All groups share one centre, and each spreads out both ways along 5 directions, with some noise.
In the rows, zero is written as 128.
Known rows, each followed by its group:
[104 120 121  83 102 142 127  92] => Pese
[ 85  94 170 127 150 168 144 168] => ped
[ 91 117 159  98 116 162 140 151] => ped
[134 187 140 178 155 101 167 164] => Pese
[155 136 170 157 124 136 133 129] => nom
[ 93  53 148  29  22 122 110  95] => fonek
[ 99 136 119 110  94 122 143 153] => ped
[131 132 126 143 116 127 139 102] => ped
[123 126 138  84 105 159 117 106] => Pese
[124 106 109 139 120 107 123 144] => ped
[118 109 139 115 104  92 135 139] => Giv
[117 125 114 146 126 152 140  94] => Giv
[103 176 128 120 169  95 156 149] => toko
[119 145 153 123 152 136 135 150] => ped
[110 163 128 143 144 105 156 161] => ped
[143 189 126 193 232 108 146 202] => fonek
[133 138 149 107 150 147 120 108] => toko
[ 88 164 137 102 145 126 159 140] => Pese
[ 88  97  81 142  70 181 144  97] => toko
[145 126 147 122 120 163 120  86] => Pese
[ 63 160 106 130 158 135 175 139] => nom
[111 154 137 152 150 128 160 137] => nom
[182 169 144  88 129 139  89 113] => Giv
[127 126 110 141 108 121 144  73] => fonek
[ 80 116  95  70  78 106 135 118] => Pese
[106 133 139 154 136 102 165 144] => Giv
[120 156 125 152 124 106 154 152] => toko
[134  87 130 120  97 148 109 132] => nom
[146 149 155 153 146 134 142 100] => nom
[ 81 128  96 146 112 112 173 102] => Giv
[103 123 128  88  83 111 135 141] => fonek
[ 71 154  84 111 138 110 163 129] => toko
[130 152 113 120 125 145 125 106] => Giv
[148 133  96 136 129 135 105 135] => fonek
[154  97  95 124 128 116  98  74] => nom
[132 137 150  96 102  64 131 144] => Giv
[121 148 129 101  64 146 137 110] => fonek
[137 172  92 169 154 114 138 145] => fonek
[130 161 144 160 112 123 153 174] => toko
[114 111 100 125 121 122 134  82] => toko
[105 156 140 136 168 128 158 116] => Pese
[148 128 171 159 134 152 136 109] => nom

New rows. What belongs after each?
[117  57 133  52  81 123  81 156] => fonek
[106 120 105 150  81 155 149 126] => toko
[128 152 170 111 152 160 133 117] => ped
[162 157 146 220 214  95 141 196] => Pese
[ 80 162 168 125 143 180 173 123] => nom
[171  80 202  72  98  72  75 211] => Giv
[136 141 117  84 115 122 113  89] => nom
[108 144 135 161 137 119 160 177] => nom
[109 203 165 136 167 130 173 141] => ped
[149 130 124 160 122  87 127 165] => nom
[129 143 181 139 148 146 150  99] => fonek
[ 99  89 168 111 120 102 155  76] => fonek
[196  92 144 120  71 102  73 140] => nom
[113 101 159  91  86 135 134  88] => fonek
[101 157 130 130  99 139 164 110] => ped
[ 90 111 215  54 120 239 125 104] => ped
[139 144 118 114  97 129 125  88] => ped
[114 122 160 120 143 155 132 136] => ped
[ 49 179 111 101 155 148 180 131] => nom
[ 94 104 157  80 116  95 135 167] => fonek
[113 114  94 139 131 109 131 140] => nom
[130 195 152 138 164 121 161  94] => nom
[147 179  93 153 125  69 143 131] => ped
[154 175  68 163 125 138 116 143] => fonek
[184 102 134  91  64  98  71 139] => nom
[ 90 136 119 111 148 164 146  81] => nom
[102  98 115 110 142 123 134  81] => Pese
[138 200 176 152 153 122 168 133] => nom
[155 152 158 114 137 120 114 147] => Giv
[169 110  62 153 110  54 101 134] => ped
[165  86 182 119  73 165  94 133] => nom
[114 161 175  89 131 171 139 118] => ped
[176 110 101  98 107 102  79  76] => nom
[129 114 132 128 113 163 122 102] => toko
[159 135 118 150 152 147 107 128] => fonek
[141 142 113  99 112 147 103 131] => Giv
[103 115 104 132 121  90 136 196] => ped
[ 92 166  38 123  51  71 164 127] => fonek
[159 142 144 130  84 152 120 107] => Pese
[ 94 201 117 108 146  95 164 152] => nom
[150  33 188  80  77  81  83 174] => Giv
[108 250 155 108 110 147 190  82] => ped
[122 152 110 140  66 102 163  87] => Pese
[149 174  80 199 155  40 154 145] => ped
[119 152 102 136 136 169 131 130] => Giv
[150 155 138 153 148 152 126 121] => fonek
[120 120 116 140 102 127 141 109] => ped
[182 116 135 145 111  97 103 123] => nom
[122 198 137 144 164 103 166 127] => nom
[ 97 187 125 164 208 142 188  56] => nom
[127 122  97 140 106  95 128 139] => ped
[169  98  89 102  94  87  79 111] => nom
[ 82 172 130  64  79 153 160  85] => Pese
[ 71 170 155 155 157 160 192 156] => nom
[129 135 125 170 105 121 169  23] => Pese
[171 101 124 112  89 103  87 125] => nom
[129 142 113 157 114 116 149  95] => ped
[123 139 156 115 127 136 133 135] => fonek
[ 95 144  93 136 111  93 156 150] => toko
[126 158 125 157 160 174 135 158] => Giv
[109 163 126 128 139 116 155 141] => nom
[150  83 180 104 100  74 113 121] => Giv
[148 152 111 105 125 171  94 130] => Giv
[130 136 123 119 118 133 126 115] => Giv
[ 83 103  90 112 132 149 132 108] => nom
[149 143 149 147 133 113 135 133] => toko
[ 70 130  83 107  56 147 145 198] => toko
[137 158 105 140 148  73 131 170] => ped
[152 132 163  91  80 136 108 142] => nom
[163 115 128 161 133 104 111 177] => Pese
[ 76 128  73 147  79 126 167 142] => toko
[165 116 179 104 128 109 100 159] => Giv
[101 166 145 120 117 120 156 183] => nom
[ 96 110 113 123  73 139 148 116] => ped
[ 62 168  94  85 166 117 156 134] => toko
[130 138 127 161 106 121 149 135] => toko
[159 137  98 155 140 150 110 111] => fonek
[126 121 137 133 170 107 126 158] => fonek
